There are 8 hidden switches. A switch that is on adds its own fixed numbers to the row, and there is some noise. The rows also spread widely along 10 directions, which tell nothing about the answers.
In the rows, zero is written as 128.
Some rows, each with its switches (1 for on, 0 for off) after it:
[ 92  98 108 106 106 119 107 126 107  94 142 134 163  66 145 116 129 122
 180 120  91 166 103  76 116 114 138 130] | 1 0 1 1 1 1 0 0
[164 172 133 133 137 128 162 168 110 103 123 111  68 134 121 112 160 113
 149 120 115 158 133 131 161 135  86 103] | 0 0 0 1 0 0 0 0
[ 91 116  87 121 139 151 126 102 106 140 171 115 153 105 157 165  91 115
  83 114 136 112  99 163  87 108 143  88] | 0 1 0 0 0 0 1 0
[116  89  86 129 113 119  73 113 106 216  97 127 129 163 145  64  76  73
 120 159 133 100 107  96 131 138 119 126] | 0 1 0 1 1 0 0 0
[169 128 124 115 159 100  93 125 113 194 149 122 129 171 147  57  86  70
 143 132 118 137 130 138 159 142 106 105] | 1 0 1 1 0 0 1 0
[135 130 101 167 124 137 105 126 100 167 129 111  68 100 172 128  95 114
 126  90 126 113  95 120 140 141 135  89] | 0 0 0 0 1 0 1 0
[139 120 131 146 145 108  77 120 112 157 111 115 131 158 149  55  89  68
 143 170 121 124 115  89 141 123  85 124] | 0 0 0 0 1 1 1 0
[141 111  96 135 160 125  99  93 111 157 172 135 124 110 161 101  82 112
  93 141 116 126 104 154 116 121 139  87] | 1 1 0 1 0 0 0 1
[182 137 116 118 160  83 110 119 119 191 186 105  96 122 157  66  66 111
 152 103  91 136 113 207 119 145  87  84] | 1 1 1 0 1 1 0 1
[129  94  98 134 130 122  90  82 105 143 150 141 130 127 154  53  96 124
  52 185 152 110  79 147  98 105 115 129] | 0 1 1 0 1 1 0 1
[141  79 157 114 127  84  76 115 115 115 116 148 134  50 142  66 135 153
 139 101 157 179 102 155 128 161 120 164] | 0 1 1 1 1 1 0 0
[109 135 113 121 134 136 147 132 100 108 179  91 122 120 145 135 109 122
 103 112 121 124  97 144  94  95 120  96] | 1 0 1 1 0 0 1 0
[142 150 101  75 129 125 145 123 112 125 166 126 133 137 122  97 136 114
 119 111 142 158 130 171 157 118 126 105] | 0 0 1 1 1 1 0 1
[104  96  76 138 116 131 121 116 105 152 131 178 117  86 152  87 145 116
 124 166 122 114  83 133 139 161  92 103] | 1 0 0 1 1 0 1 0
[112  84 129 103 132  97 161 126 114 124 164 122 134  81 128 128 115 157
 102 112 136 110  91 242  67 146  89 136] | 0 1 0 0 0 0 1 0
[175  70 112 119 120  97 114  85  94 136 156 153  90  71 167  86  98 147
 126  95 127 133  97 159 150 134 185 148] | 1 0 0 0 1 1 1 1
[ 93  65 123  98  90 105  99 130 110 135  92 152 153  93 121  89 114 119
 164 112 132 158 106  59 112 142 124 151] | 0 1 1 0 0 0 0 1
[153 127 109 132  88 139 160 130  97  98 125 132  50 112 136  93 148 146
  85 139 144 129  81 104 118 112 116 121] | 0 1 1 0 0 1 0 1
[172 133 133 134 176  93  92 120 137 176 159 134 132 131 148  54 105 101
 119 167 114 137 113 195 112 158  46  95] | 0 1 1 0 0 1 0 0
[177 120 145  95 167 103 110 111 129 108 160 143 140  75 148 138 136 138
 152  71 131 193 153 188 167 148 166 129] | 0 0 0 0 0 1 0 0
[105 138 104  82  90 153 165 135  98 112 106 119 120 185 104 111 152  94
  75 124 198 121 123 105 154 110 121 123] | 0 0 0 0 0 0 1 1
[107 121 102 159 123 138 124 128 113 147 126 136  97 112 147  74 134 110
  75 184 144  85  64 143  89 141  47  90] | 0 1 0 1 0 1 1 0
[168 152  86 140 152 122 167 120 101 117 185 145  77 104 147  87 131 130
 127 171  79 140  95 178 128 124  80  85] | 0 1 0 1 1 1 0 1
[116 137 110 106 173 120 101 117 128 145 160 142 188 121 142 114 115  94
 142 148 107 171 136 140 119 135  88  93] | 0 1 1 0 0 0 0 0

New rows. What belongs after each?
[115  89  99 137 108 112 108 117 100 153 143 117  93  69 157 125  78 140
 142  75 109 124  89 127 103 136 152 107] | 1 1 0 0 1 0 0 1
[167 130 107 112 126 108 140 134 109 154 137 139  90 146 129  51 142 101
 124 165 121 135 114 170 150 144  76 129] | 1 1 0 1 1 1 0 0
[155 132 162  67 152  99 125 146 133 117 123 112 155 145 107 110 142 101
 157  76 152 188 174 167 175 148 121 142] | 1 0 0 0 0 0 0 0
[179  97  96 156 135 103 128 100 101 167 167 154  79 102 171  57 100 141
 112 183  92 106  64 184 108 144  87 126] | 0 1 1 0 1 1 1 0
[104  84  84  88  67 133 147 112  97 100 118 166 118  85 130 104 156 138
 126 126 140 143  93  95 132 122 150 147] | 1 1 0 0 1 1 0 1
[153 156  84 119 139 108 154 130 110 156 177 121 117 162 137  74  88  88
 171 187  49 136 105 125 111 107  65  89] | 0 1 1 0 1 1 0 1
[197 109 126 130 107 105 150 142  99 158 121 123  54 153 130  71 110 126
 130 143 113 127 108 129 141 133 120 155] | 0 1 1 0 0 0 0 0
[153  94 139 141 141  70  78 146 124 194 124 112 115  99 150  83  62 110
 218  88  70 142 120 122 123 166  99 123] | 0 0 1 0 1 0 0 0
[176 135  99  84 131 101 176 124 100 147 204 117 106 126 149 106 106 128
 147 111  88 142 112 216 124 126 114 118] | 1 1 1 0 1 1 1 0
[154 127 113 155 160 132  93 112 114 152 128 127 118 165 149  93  97  88
  95 182 121 125 125 106 146 111 111 110] | 0 0 0 0 0 0 0 0
[102  80 107  96  94 109 107 140 130 151 103 161 163  81 131 111 137 115
 191 105 110 148 112  87 126 159 112 128] | 0 0 1 0 0 1 0 0
[163 149 123 130 160  90 129 131 118 143 195 113  96  87 159  91  92 123
 163  95  90 143 101 186 121 141  80  70] | 1 0 1 0 1 1 1 1
[148 116 100 152 145 139  62  84 105 175 146 114  94  95 178 109  88 124
  61  98 165 118  99 167 136 133 169  99] | 0 1 0 1 1 1 0 0
[112 148  48 115 132 139 114 117 126 202 154 149 156 180 141  72 104  59
 133 197  95 107 106 111 131 129  62  56] | 0 0 1 0 1 1 0 1
[118 102 134 101 153  83  57 123 129 180 112 115 165 125 131  88  73  89
 170  78 140 150 147 120 147 152 128 115] | 0 0 0 0 1 0 0 1
[121 137 110 106 168 101 139 127 117 112 178 152 148  84 128  95 132 120
 163 141  87 171 120 183 117 147  63  85] | 1 1 0 1 1 0 0 1
[ 89  92  91 113 119 114 133 134 119 165 139 165 154  97 133  92 134 114
 142 155 115 110  87 150  98 165  63 100] | 0 0 1 1 0 0 1 0
[198 129 153 113 133 119 159 123  88  70 134 111  91 170 121  98 134 124
  96 156 135 168 142 126 155  78 159 184] | 0 1 0 0 0 0 0 0
[120  69  97 103  91 112 122 109  97 182 127 116 105 125 145 117  68 117
 110  77 151  96  92 123 110 127 173 135] | 0 1 0 0 0 0 1 1
[134 133 116  84 128 105 141 134 105 176 166  68 119 151 136 133  61 102
 139  45 129 127 121 167 109 122 136  93] | 0 1 1 0 0 0 1 1
[ 81 105  74 111 128 144  95 109 127 164 142 163 174  79 160 137 124  97
 140 115 131 127 103 122 131 157 126  77] | 0 0 0 1 0 1 1 0
[191 157 105 150 161 123 138 125  94 146 185 102  76 156 161  99  89  99
 138 158  55 149 115 122 136  97 126  92] | 1 1 1 1 0 0 0 0
[123 138 114  89 159 112 149 135 124 129 180 132 172 136 127 124 125 105
 149 136 106 153 130 180 115 133  81 101] | 0 0 1 0 0 0 1 0
[166 129 111 125 115 120 105 117 112 172 131 118  88 147 150  58 115 113
  88 137 152 122 100 157 137 138 104 121] | 1 1 1 0 1 1 0 0
[114 107 127  88 104 123 107 134 129 115  89 172 161 103 117  86 178 114
 148 131 152 172 126  91 156 156 102 142] | 0 0 1 0 0 1 0 0
[144 114 125  87 155 115 113  99 125 101 169 153 177  90 143 123 131 129
 139 125 117 193 132 150 132 118 141 132] | 0 1 1 0 0 1 0 0
[113 125  76 174 136 169  66  81 105 147 140 128 114  91 190 130  98 110
  67 150 140 124  89  93 124 107 155  79] | 0 1 0 0 1 1 0 0
[170 129 156 138 126  83 113 153 109 146 105 107  63 115 138  57 104 103
 183  91 124 144 113 104 159 155  88 123] | 0 0 0 0 1 1 1 1
[119 123 126 139 137 126  69 124 113 147  96 127 120 127 138  77 112  86
 115 128 162 145 120  68 147 142 111 100] | 0 1 0 1 0 0 0 1
[191 143 148 115 138 110 112 137 115 156 125 102  78 145 140  75 119 101
 128 101 148 151 134 151 167 140 116 116] | 1 1 0 1 0 1 0 0
[163 135  59 139 140 140 171 113  97 158 185 126  92 149 153 140 102 119
 114 169  68 104 107 171 128 101 138  98] | 0 0 0 0 1 0 0 0
[152  99 123 151 130 100 101 125 112 157 122 118  96 126 146  69  74 103
 149 151  95 116  96  93 105 121 100 117] | 0 1 0 0 0 1 0 1
[184 137 137 160 178 107  71 113 110 157 127 125 103 150 156  66  71  70
 151 154  96 169 139  64 160 120 119 103] | 0 1 0 0 0 0 0 1
[167 123 108  90 134 118 128 109 102 163 159 133 109 133 148  77 108 104
 118 106 143 152 114 150 155 137 138 104] | 0 1 1 1 0 1 1 1
[108  94  95 141 121 106  59 104 101 206 118 131 132 145 160  39  53  70
 130 154 123 110  85  69 112 140  93 101] | 1 1 1 0 1 0 1 1
[ 88  87  94 142  85 135 101 127 109 158  73 148 124 139 127  71 131 103
 102 181 152  94  93  78 123 140  90 141] | 0 0 0 0 1 0 0 0
[143 106 105 143 143 123 124 110 115 151 155 139 113 131 146  62 121 119
  70 202 123  91  80 182  91 122  67 111] | 1 1 0 1 0 1 0 0
[133 132 130 134 173  85 105 137 120 162 161  94 135 142 133  66  78  87
 146 159  87 127 118 183  93 130  48 105] | 1 1 0 1 1 0 0 0
[ 70 140  87  86  78 147 139 133 102 139 141  88 131 142 132 106 108  98
  97  92 171 116  87 112 100 109 107  88] | 1 1 1 0 1 1 1 1
[147  86 124 117 137 104  73 112 132 172 119 144 141  74 161 123 104 121
 160  78 131 143 125 142 148 166 156 119] | 0 0 0 0 0 1 0 0
[ 87 123 108 157  92 151 105 129 105 108 112 120  85  65 153 115 141 147
  88 109 159 134  70  99  98 137 104 101] | 1 1 1 0 1 0 0 0
[144 125 107 147 143 165 104  81  99  94 150 132 116 120 172 127 122 121
  52 148 163 132 102 107 144  86 175 117] | 0 0 0 0 0 1 1 0
[158 102  56 126  83 140 128 104  93 203 140 120  75 154 163 103  69 107
 108 126 112  96  86  78 130 107 178 105] | 0 1 1 0 0 1 0 1
[ 95  91  51 101  81 132 119 121  98 186 107 185 142 134 130  60 133  88
 159 178 109 130  97  59 140 155 100 112] | 0 1 1 1 1 0 0 1
[174 153 115 144 134 138 128 116  87 120 147 105  62 127 163  97 121 112
 100 121 139 149 109 130 161 109 147 113] | 0 1 0 1 1 1 1 0
[147 124 140 155 155  95  72 133 130 161 120 122 104  78 162  83  98 108
 179 110 104 157 111 133 132 171  75 100] | 0 1 0 0 1 1 0 0
[ 73 127  68 103 112 153 121 105 107 133 149 148 150 104 138 124 129 121
  90 129 151 137  93 133 104 132 113  82] | 0 1 1 0 1 0 0 1
[175 110 149 103 135  88 150 126  99  99 145 124 106 113 135  79 123 134
 151 126 117 162 115 176 134 126 106 164] | 0 1 0 0 1 1 1 0
[ 77  97  97 101  95 136  89 119 108 134  96 153 172 124 131  97 138 101
 128 140 157 161 118  67 136 137 120 136] | 0 1 1 0 1 0 0 0
[121 109  98 108  86 154 132 122 105 140 105 129  99 129 134 126 143 123
  79  98 180 123 111 118 142 130 163 130] | 1 1 0 0 0 0 0 0
[185 121  83 152 119 124 111 113  98 186 143 152  68 120 183  71  98  97
 154 141  85 126  94  99 170 145 133  98] | 1 0 1 0 1 1 1 0
[ 83  83  89 114  74 111  96 136 125 195  92 145 121  89 132  77 113 122
 148  96 148  98  80 120 106 178  87 105] | 0 0 1 0 1 1 0 1
[117 112  42 144 108 154 136 118 100 200 149 141  93 110 164 150  94 107
 133 128  76  95  88 119 112 136 145  72] | 0 1 0 1 0 0 0 0
[136  99 125 105 156 123  82  94 127 131 156 134 163  78 159 156 110 134
 108  62 153 161 140 169 149 137 197 120] | 1 0 0 0 0 0 0 0
[132 111 103 150 148 142  91  91 109 132 148 127 130 117 158 107 104 116
  73 165 133 111 100 126 118  96 148 111] | 0 0 0 1 0 1 0 0
[150 100 132 116  89 108 132 151  93 147 109  95  74 123 129 104 104 134
 141  77 128 131 103 105 123 126 152 154] | 0 1 1 1 0 0 0 0
